The same things were measured in two ways. Each way mixes the same 9 hidden numbers, adds some noise and spreads widely along 6 directions of its own, which tell nothing about the thing.
Some things both ways: the first way, then the second way.
[ -2  32  47  18   9 -39 -18   1  -4  -3 -13  10  38 -36 -21   5 -11]
[  5   6 -18  36   7  -9  23 -14  18  32 -11 -13   9  12  18  -3  14  -7
 -14 -29  30  -7   6  -9  10]

[ 29 -10   8  -5  18 -18 -15  15  -2 -24   5  29  11  -5  -5  -3  27]
[  0  19 -17 -14   8   1  11  -1  -4   1  22  -7   1  -3   0  -6   8   8
   4   6   7 -13  -6  -9  33]

[ 16  32   6   0  21   0   6   5 -19  13 -13   2   1 -10  11   1  22]
[-16   8 -11   6  -6 -30  -7   1  -7 -13   2   3 -11  -5 -15   2  16  -8
   2  16  -3 -23  -1  -1  20]

[ 29 -20 -27  -5 -14  16  14 -19   1   4   5 -13  -5  20  11  20  11]
[ 11  11  10  -5  20  13   2   2   6  11  10 -29 -18  -8  10  21  -2   7
  -3  -5 -26  19   4   6 -10]

[ 24  -2   4 -21   3 -23   6 -11  19  14  26  25 -23   5  -7  -7  -5]
[ -3 -18   3   2 -21 -12 -10  14  -2 -29  -4  17  -1 -18  -6  -7  15 -13
  24  -3  20 -13  -5 -12   3]

[ 21 -24   8   3 -18   7  29 -10  -8  31  18   4  -2 -25   2   1   9]
[  0  -1  -7  -8  18  -3 -20  -4 -22   5  36   3 -12 -17  -3   1 -12  13
   0  -2  13 -18  18 -11  21]

[ 36  12  16 -18 -12  -3  14  13 -13  22  -4  14 -11 -20   5  -3  -1]
[-16  -7  13  -1  -6 -18  -3   8 -23  -9   5  10 -13 -12  -8   6   3   3
   8   6  -9 -27   5  -6   7]

[ -8 -24  -1  -2   1  12   2 -21  10  -9  32  23 -15   9  -2 -12   0]
[-14 -22  -7 -20   2 -12 -13  12 -22  -4   1  -3 -19 -13  -4  18  22  -2
  15   2  -5  13  13  -9  20]

[ 50  25 -19 -15 -12 -15  32  12  -6   3  22  11  -9 -15  -3  -3   4]
[ 14   5 -19  -1  -8  15  -5   7  -6  -6 -13 -20  -2  -1   6  20 -14 -16
  11 -23 -29  49  22   3 -19]

[-23  34  40  40 -35 -19 -19 -12 -17  -1 -42  -8  50 -38  -9  16 -18]
[-15 -41 -10  -2 -31 -18  -1  -3 -16   5   6 -18  -1 -20   7  28  23   8
  12 -17  11   7  30 -10   6]

[ -5  16  25  -2  24   4 -17 -23   5  16   3   8  -6  -3 -19  -8 -13]
[  5   8  -3  18   0  -7  -8  -2   6 -14  -2  20  10 -10  -7 -17   2 -22
   3  -3  14  -5  -7  -2   2]

[-48  17  27  32  -2   0 -30   4  -9  12 -38 -17  29   5 -11  -1 -14]
[  2  21  -4 -29  20   1 -12   7 -19 -22  15   7 -18  -1   4   6   2   1
 -14  16 -11  14  -1   6  26]

[ 13   2  -6 -11  14 -21 -10  21   6 -18   4  22  -1  11  15  12  44]
[  5 -10 -24  27 -22  -1 -11 -17  15  19 -12 -19   6  -6 -10   7 -15  -6
  16 -20 -10  15  16  -4 -23]

[  5  15 -47  21 -31  14   9  14 -16  20 -27 -24   9  11   8   2  22]
[  0  11  -6   1  22   6   2  19   8  10 -19 -13 -14   8  -8   5  -3 -11
   9   1 -22  19  -7   0   9]

[ 14   0  14 -16  13  -2   3 -29  10  -1  -2   5  -9   1  -2   6   5]
[-12 -18   1   9 -36 -17   5  -7  13  15  -6 -26   2 -20   7  28  10  11
   2 -11 -13   7  10  -2  -9]

[ -3  22  17  10 -17   1 -19  -4  -8 -24 -15  14  16 -14  -6   7  -5]
[ 12  -3  -3   5   8  -1 -13   5 -22 -15  -3   9   7  -8  -6  -1   3 -24
   3 -13 -15  25  -4   6  -9]

[-31  28   9  -2  17  22 -19  -5   4  29 -15 -13 -13  19   2  13  11]
[ -9  13 -10 -43  -2  -8 -25  37 -28 -33   9  -1 -12 -30   2  34   0  -7
  12   8 -31  36  19  -6  31]

[ -2  16   4   6   4   8  11 -16  -9   8   0  -9   0   3  16  17   0]
[ -4 -11  -2   9   3 -16 -13  -5 -16  -6   4  -6 -19  -5  -3  11  13  -8
  -2  -4  -6   1  16   5  -5]

[ 38 -12   6 -15   7  -7 -12   5   4  12   9  22 -10   7 -20  -7 -23]
[  0  11   5 -13  20  19   3   9   3   1   0  10 -19  -2   1  -4 -11   2
  11   6   1   2   4  -8  11]

[ 17  -6   9   9  -5 -12  -7  13 -19  26  -5  -4   7 -14 -18 -20   5]
[  8  21 -11  12  16  -3 -28  15  -1 -29  -2  13  -9  -2 -16 -14 -21 -24
   2   8  -5   0  -4   7   8]

[  4  -4   3   1  18  -1 -14   7   3   8   0 -11   4  19  -5  14  12]
[-13 -15  -6   0 -14   2  18  19   6   0   7 -23  -2 -15   3  16   3   1
  22   4  15  -7  24  -8  26]

[-23  23  18  -8  30 -21   1  10  12   1  13   7  -3   7  15   8  28]
[  5  10   3  21  -6 -21 -10 -21  -6 -20  13  16   5  -6 -12 -17  12 -14
 -15   6   3 -21 -14  12 -10]

[  7  18  30 -17  23  -3  -6 -26  11 -11   2  10  -9   3 -23  -4 -43]
[  3  -2  27 -14  18  28  22 -19  -7  29  18  -8  -6  -1  14   8  -4  26
 -28   5 -16  15  -1  18  -2]

[ 19  -5 -16 -10  -1 -12  34   7   0 -13  21   8  -9   9  25  10  18]
[  8   1   5  12  17  -9  -5 -10 -16 -10   6   3 -16  13  -3 -10  13  -6
 -15  -1  -2 -11 -10  11  -6]

[-51  31  28   7   6 -15   1 -15  12  30  -6 -18   1  -3  -5   2  -1]
[  1  -7 -17  -3 -26 -19 -17  20 -16 -35  -2   4   7 -20  10  14  10 -17
  -1 -14   8  16   9  -5  15]

Other things, the second way, with their names:
(590): [ -3 -24  -2  26 -11   7  38 -11   4  27   4 -12  17   3  10  -6   8   7
   6 -18  33 -23  11  -7   6]
(269): [-11 -11   6  16 -15 -15  16 -17  -1   0   7   2   5   1  -6  -9  19   2
  -7   8  13 -27  -8   5   5]
(96): [ -2  -4  -5   7  -9  -7  -1   7   2 -18  -4  14   5  -4  -8 -14  11 -13
   8   5  20 -10 -12  -4  17]
(563): [ -1 -10  -6  16   0  -2   5  -4 -14   0   6  -5   1  -1 -12  -3  -2  -8
   8  -1  -1 -10  13   2   2]
(437): [ -5 -26  23   7  22   0   0  23 -17  -8   8   3 -14  -4   0  -2   1   2
  -6   9  13 -19  -3   8  20]
(237): [-13  -8   1 -20   5 -13   0  19 -28 -17   9  -5 -19  -6   4  17  18   3
  -2  10  -7  -1  10  -1  29]
(525): [  3   9 -22  -4  12 -17  -7  41  -6 -32 -24  -7  -9   4   0   8  27 -35
  10  -3  -4  27 -10  -4  31]
(379): [-28 -28  30  30 -23 -44 -12  -9   3 -15  -6  15  -1 -22 -24   1  30 -14
 -13  28  -6 -22 -12  21  -5]
(706): [ -4  -6   9  -8  12  -1  -2  16 -21  -6   6  11   2 -19   2   9   6 -14
   6  -2  -1  15  11  -2  16]
(718): [ -5 -14   4   5 -10   2  26   7  -5   7   3  -5   1  -8  11   5   5   2
  14 -13  17 -14  15 -11   9]
(566): [-37 -46  18   9 -51 -33   9   5   1 -10   1  -3   2 -28 -22  13  33   3
  22  27   5 -32   3   0  13]
(656): [ -6 -20   4  20  -9 -12 -23 -11  -2   1   4  -3  -8 -15 -18   7  -4  -8
   8   2 -12   0  15   8 -18]
(234): [ -3  -9 -11  11 -12   4  -5  -4  -1   7  -6  10   7  -7 -11  -7 -14  -5
  17  -7   5  -1   8  -9  -1]
(151): [ 18   4  -3  36  18  15  28  -9  10  17  10  -9  14  10  10 -22 -11  -3
  -4 -21  32 -28  -1  -3   0]
(145): [  3  -4  -3  25  -3   5   9 -17  11  10  -5   4   5   0 -10 -12   3 -16
  14  -7   8  -1   8  -1 -14]
(321): [  9   3   6  -9  34  27  14   7  -5  27   1 -16 -11  10  16  11 -13  16
 -21  -6 -16  24  -3   9  13]
(163): [ 20   3 -27  17 -12  20  -7  -6  22   1 -10 -22   1   1  -6  -3 -21  -9
  24 -23  -6  22   7  -2 -27]
(627): [ 15  18   3  24  35   1  11   2   2   1  -8  -1 -10  25   5 -17   5 -10
 -22  -8   3 -12 -24  10   3]
(82): [ -8   9  -5   8  25 -20  14  10   4  25 -10 -23 -15   6  15  21  26   3
 -20  -9  -8   2  -5  -2  27]
(161): [ -1 -10  -5   0   2  10   1 -15  -3  20  -1 -25 -25   8   6  21  -5  16
  -6  -8 -21  18  21   8 -17]
(173): [  6   0  -8 -14  -9   3 -29 -10  -7 -16  10   7  -3 -16  -9   0  -2   1
   4   2 -12  22  -5   0  -5]
(238): [  1 -20   5  -1  -6  -2   6  17 -16 -10  -1  -5   8 -13   2   7  11  -9
   8  -9  -3  11  -1  -1   8]
(514): [-11 -16   6  42 -10 -11  18 -16   7  20 -20   4   2  11  -8  -6   5 -10
  -6  -3   1 -14   0   8 -15]
(148): [ 18  29  -5   8  34  11   6   6  -1  -4   9   4   6   9   9 -15 -13  -6
 -25  -4   5   3 -17  10  20]
(643): [-25 -25  20  11 -16 -21   8  -1   0  -5   0  18  -6 -11 -20 -12  23   0
  17  21  16 -44 -12  -5  12]
(380): [ 18  44  -5 -31  14  13  -1  19 -14 -35  12   4 -12  -8  14   6  -7 -10
   5  -3 -18  18   0  -5   9]
(340): [-30 -40  28  23  -9 -33  -8   1   4   5 -20  -5 -32  -5 -18  15  29   2
   4  16 -14 -21  -3   8 -11]
(264): [ 10  -1 -23  19   8 -12 -15  -3   2   0  -3   5   5   0  -4 -15   8 -13
   1 -17  22  -3 -11  -9  11]
(37): [  4 -11  -3  14  -9  -9 -14  -4 -12 -31   3  18  -3  -2 -14 -14   8 -21
   7   3  11  -3   4   6  -8]
(227): [  3  -4  -4  -6  -2   0 -17 -12 -23 -11  19 -15 -27  -4  -2  15  -6   8
   3  -2 -22   4  27   8 -18]
(274): [ 16  15   8  27  19   3 -19  -8  -1 -12  21  18  12  -7 -11 -26 -25  -8
 -22   5   7 -22 -17  18  -1]
(455): [ 10   1  -7   5  19   6  13   1 -12  -2  11  -2   1  10   1 -15  10  -5
   1  -5  13 -11 -11   1  17]
(277): [ -6  -9   5  13  -2  -9   6   3  -3  -7   1  17   4  -4  -7 -16  11 -10
   6   4  23 -26 -10  -4  15]
(630): [ 16  18 -14   3   8  11   8  12  -6  -4   3  -4  18  -8   9   0  -8 -19
   7 -21  -2  18   4  -6  10]
(705): [  7   0   4   7   0   9   9   0   3   0   8   0   7 -12   6  -3  -2  -7
   5 -10  13   3   6  -3   0]
(200): [  0   4  -5   9 -11  -5   3  17   4 -18  -1  -2   7 -16   1   4  -4 -16
   9  -1   6   0   8  -2  13]
(127): [ 21  15  16  -2  37  21 -28  -3  -8 -20   3  23 -15   7 -14 -17 -14 -16
 -15  14 -26  32 -18  26 -18]
(120): [  4  -7   5  23   6  -6  -1  22  -2 -19  -7  -4   1  -1   1  -4  -3 -17
  -1  -5   9  -9  -4   7   8]
(57): [ -3 -10   2  -5   2  14  22  -8 -19   8   3  17   4   5  -2 -12   5  -2
  10  -2  10  -7   5  -7   7]
(582): [  6  13   1  -5  14  24  50  -2  -3  14   9 -21   1  13  18   3  10   3
  -3  -1   0   3   9   6  13]
(530): [ -3 -25 -17   4 -23  -3 -12  24  -7 -33  -7   0   0  -5  -4   0  -6  -8
  14  -1  18   4  10  -3  18]
(589): [ 25  22   6   4  21  21  -9 -13 -10 -19  34   5   5 -11  -3 -15 -20 -12
  -4  -1  -1   0   3  13 -11]
(406): [  1  -3  11  19   6 -21 -17 -10 -14 -30  29  21   3 -14 -23 -26  13 -16
  -5  20  19 -39 -13  10   8]
(343): [  3 -24   4  21 -21  -5  12  10 -10 -17  -7   6  18  -3  -2  -9  10 -17
   6  -8  11  -7  -8   4  -2]
(664): [  9  14  17 -12  40  13  -1   0 -23   3  27  -3 -20  -6   6   5  -5   5
 -12   1 -15   0   5   7   2]
(717): [  1 -24  -2  18  -1   8  20  -3  -5  14   2 -16  -2   0   5   3   3  -1
  14 -17  16  -7  23  -5  -3]
(430): [  0   1 -13   7  -5  -2  -3   9  -4 -20   6  -5 -12  -5  -3   2  -7  -9
  17  -3  10 -10  22  -6   5]
(312): [  2   0  15  18  27  -2  -9 -14   2   5 -10  34 -12  11 -12 -27   8 -12
 -12   5  10  -6 -21   6  -6]
(183): [  7  -4  -7  22  -3   3  -2  -7   6  -1   6   5  11  -3 -20 -24 -10  -8
  18  -2  12 -26 -12  -3  -4]
(134): [ 20  14 -44   9 -22   9  15   4   7  -6 -17 -32  10  15  18  12  -8 -13
  10 -35  -4  30  15  -7  -7]
(177): [  9  23   6   0  29 -15 -29  -3   3  -8  10  10  -9 -16  -2  -2   8  -8
 -17   1  -5   5 -21   3   6]
(419): [-16  -7  21 -16  17   1  -9 -33  -9  28  14  10 -28  -6 -14   6  14  23
 -13  25 -27   7  -2  11  -7]
(474): [ 12   3   3   8  17   1 -16 -10  -5  -3  14  11  -9  -7  -7 -13   0  -5
   4  -6   8  -8  -3  -3 -10]
(663): [ -1  10  -5  12  -4  -7   1  -6  -2  -6  11 -14  -5  -8  -2  10  -4  -6
   1  -1 -10  -5  16   5  -3]
(38): [ -5 -13  17 -11  14 -11   5  22 -30 -25  16  21  -5  -6  -3 -17  20   0
  -1  13  20 -33 -24  -2  35]
(465): [  6  14  -5 -12  13   1  -1  12 -26 -26  12  14  -5  -2   1  -7   4 -13
   4  -1   4  -2   2  -4  18]
(478): [-11  -6  11  -5   4 -21 -25 -11 -23   3  18  -3 -22 -21  -5  24   2  13
 -12   3 -28  -6  14   6  -8]
(14): [ 12  10 -14   2   1   8  -3  -7   4   1  12 -25  -7  -8   2  11  -5  -1
   8 -12 -11  12  17   1 -10]
(698): [  6 -12  13  10  -3   1 -13 -17 -15   4  17  16  12 -20  -5  -7 -12   3
  -6  -9  -3  -6  -4   5 -16]
(33): [ 10 -16  -9   6  -7   8 -20  -3 -23 -15   8  15   3  -7 -10 -10 -16  -8
  13 -12   4   4  12  -1  -9]
(305): [  3 -14  13  10  -2   1  -1  -4 -15   3   8   9  15 -16  -6  -5  -4  -5
   1  -9  -5  -2  -7   3  -8]
(463): [ 16  -2  -8   6 -11  13 -11 -24 -12  -7  19   6   9  -7  -9 -12 -16   0
   8 -11  -3   0   4   2 -24]
(5): [ 23   0   2  16  18  22   2  -8  -8   4   5   4  -2   9   5 -15 -17  -3
  -1 -21   6   1   1   3 -19]

Some of these things the first way, each followed by its name:
[ -9  64   5  27 -39   6   4   8 -12  34 -30 -24  29 -29  -7  23 -11]	(706)
[ -5 -18 -20  -4   2  42  23   0  -7   1  11  -9 -12  18  23   7  22]	(563)
[ -6   0   7  16 -28   2  11  -4  -7  14   0   2  10 -14  -5 -18  -7]	(463)
[ 49  22  10 -15   9 -32  21  15  -7 -18  10  23   5 -24  -1  -3   8]	(269)
[ -1 -14   6  -9  -8  18  14  14   6  -9  21  26  -5   1  -4 -17 -15]	(57)
[  6  -3 -12   4  -8  -6   2 -10  12   3   0   5   5   1  10  28  35]	(177)
[-22  -2 -22  -6  12   1  -4   2  19 -15   0   9 -11  35  25  23  37]	(173)
[ 48  28  -6   4 -14 -20  39 -24 -24  38  -4 -13 -12 -35 -21 -27 -30]	(530)
[ 19  14  12  12  -6 -10 -16  -6 -12  -6 -24   9  17 -18 -17  -5 -11]	(96)
[ -2  26   6  -8  20 -26  -2  22   5   1 -10  -6   2   7   3  20  21]	(148)
[ 13   2  15 -10   6  -4  19  10  -3  -1  17  14  -2 -12 -12 -24 -12]	(514)
[ 37  -8  15  -7   3 -22  -4  -2 -12 -20  -2  13   3  -6  -9  -8 -10]	(627)
[-21  19  28  -2  20  -2 -23 -29   3   5 -19  -9 -11  13 -22  -8 -35]	(321)
[-36 -29  -5   6 -20   7  -8  40  15  -9   0  -8  16  33  28  41  37]	(664)
[ 10   6  25  15  -2 -19 -10 -36 -10  -1  -1  21   9 -31 -22 -21 -11]	(264)
[ -7   1  -6  18 -11  17  -1   6  -3   5   2  -1  17   0  -6  -1   0]	(145)
[ 10  24   7  -2  -6  11  -8 -24  -6 -14 -22  -1  -4   0  -1  15 -10]	(238)
[ 20 -12   4  17 -37 -20  18  20 -11  12  -2 -10  32 -23  -9   5   5]	(151)
[ 23  -3   9 -21  29  39  15 -56 -12  24  -6 -15 -31   3  -3   4  -8]	(274)
[  0 -31  -5   0 -40  16  11   9   5 -21   0  11  10  -7   5  11  18]	(305)
[  2 -11   7  -7  -4  11  -4   7   9  22   7  -1  -3  16  -6  -2  -6]	(380)
[ 47  12 -17 -23   9   6  25  -1   1   0   7  15 -20   0  13  15  13]	(277)
[-43  14   7 -10  39  -8  -2  -4  33  14  36  22 -26  33   3 -18  -1]	(419)
[ 42  19   2  -6 -15  -4  19   4  -5  10  14  10   5 -32 -17  -5   4]	(630)
[-12 -24  18  20  -4  29 -33  -1 -19   0 -37 -17  23  18   4  21  -5]	(430)
[  1   3 -21  -6  11  17  41 -18   3  27  31 -11 -21   7  18   6  29]	(406)
[ 25 -18  11   3 -15  -6 -10  -4 -16 -13 -18  -7  13  -7 -10  10  -3]	(120)
[ -2  19 -13 -10  22   2  -1  -9   4  25   3   0 -28  22  11  -4  25]	(183)
[ -3  18  17   0  21  -1 -15  -8  -4  -9  -3   8  -3  10   4   9 -12]	(37)
[  2   0   7  -5   2 -11  -1   7   8  17  15  18  -8   0 -11 -21  -1]	(643)
[ 17   1 -27  -2  14   4  -8 -16   2   3  -6  -1 -15  34  11   8  17]	(163)
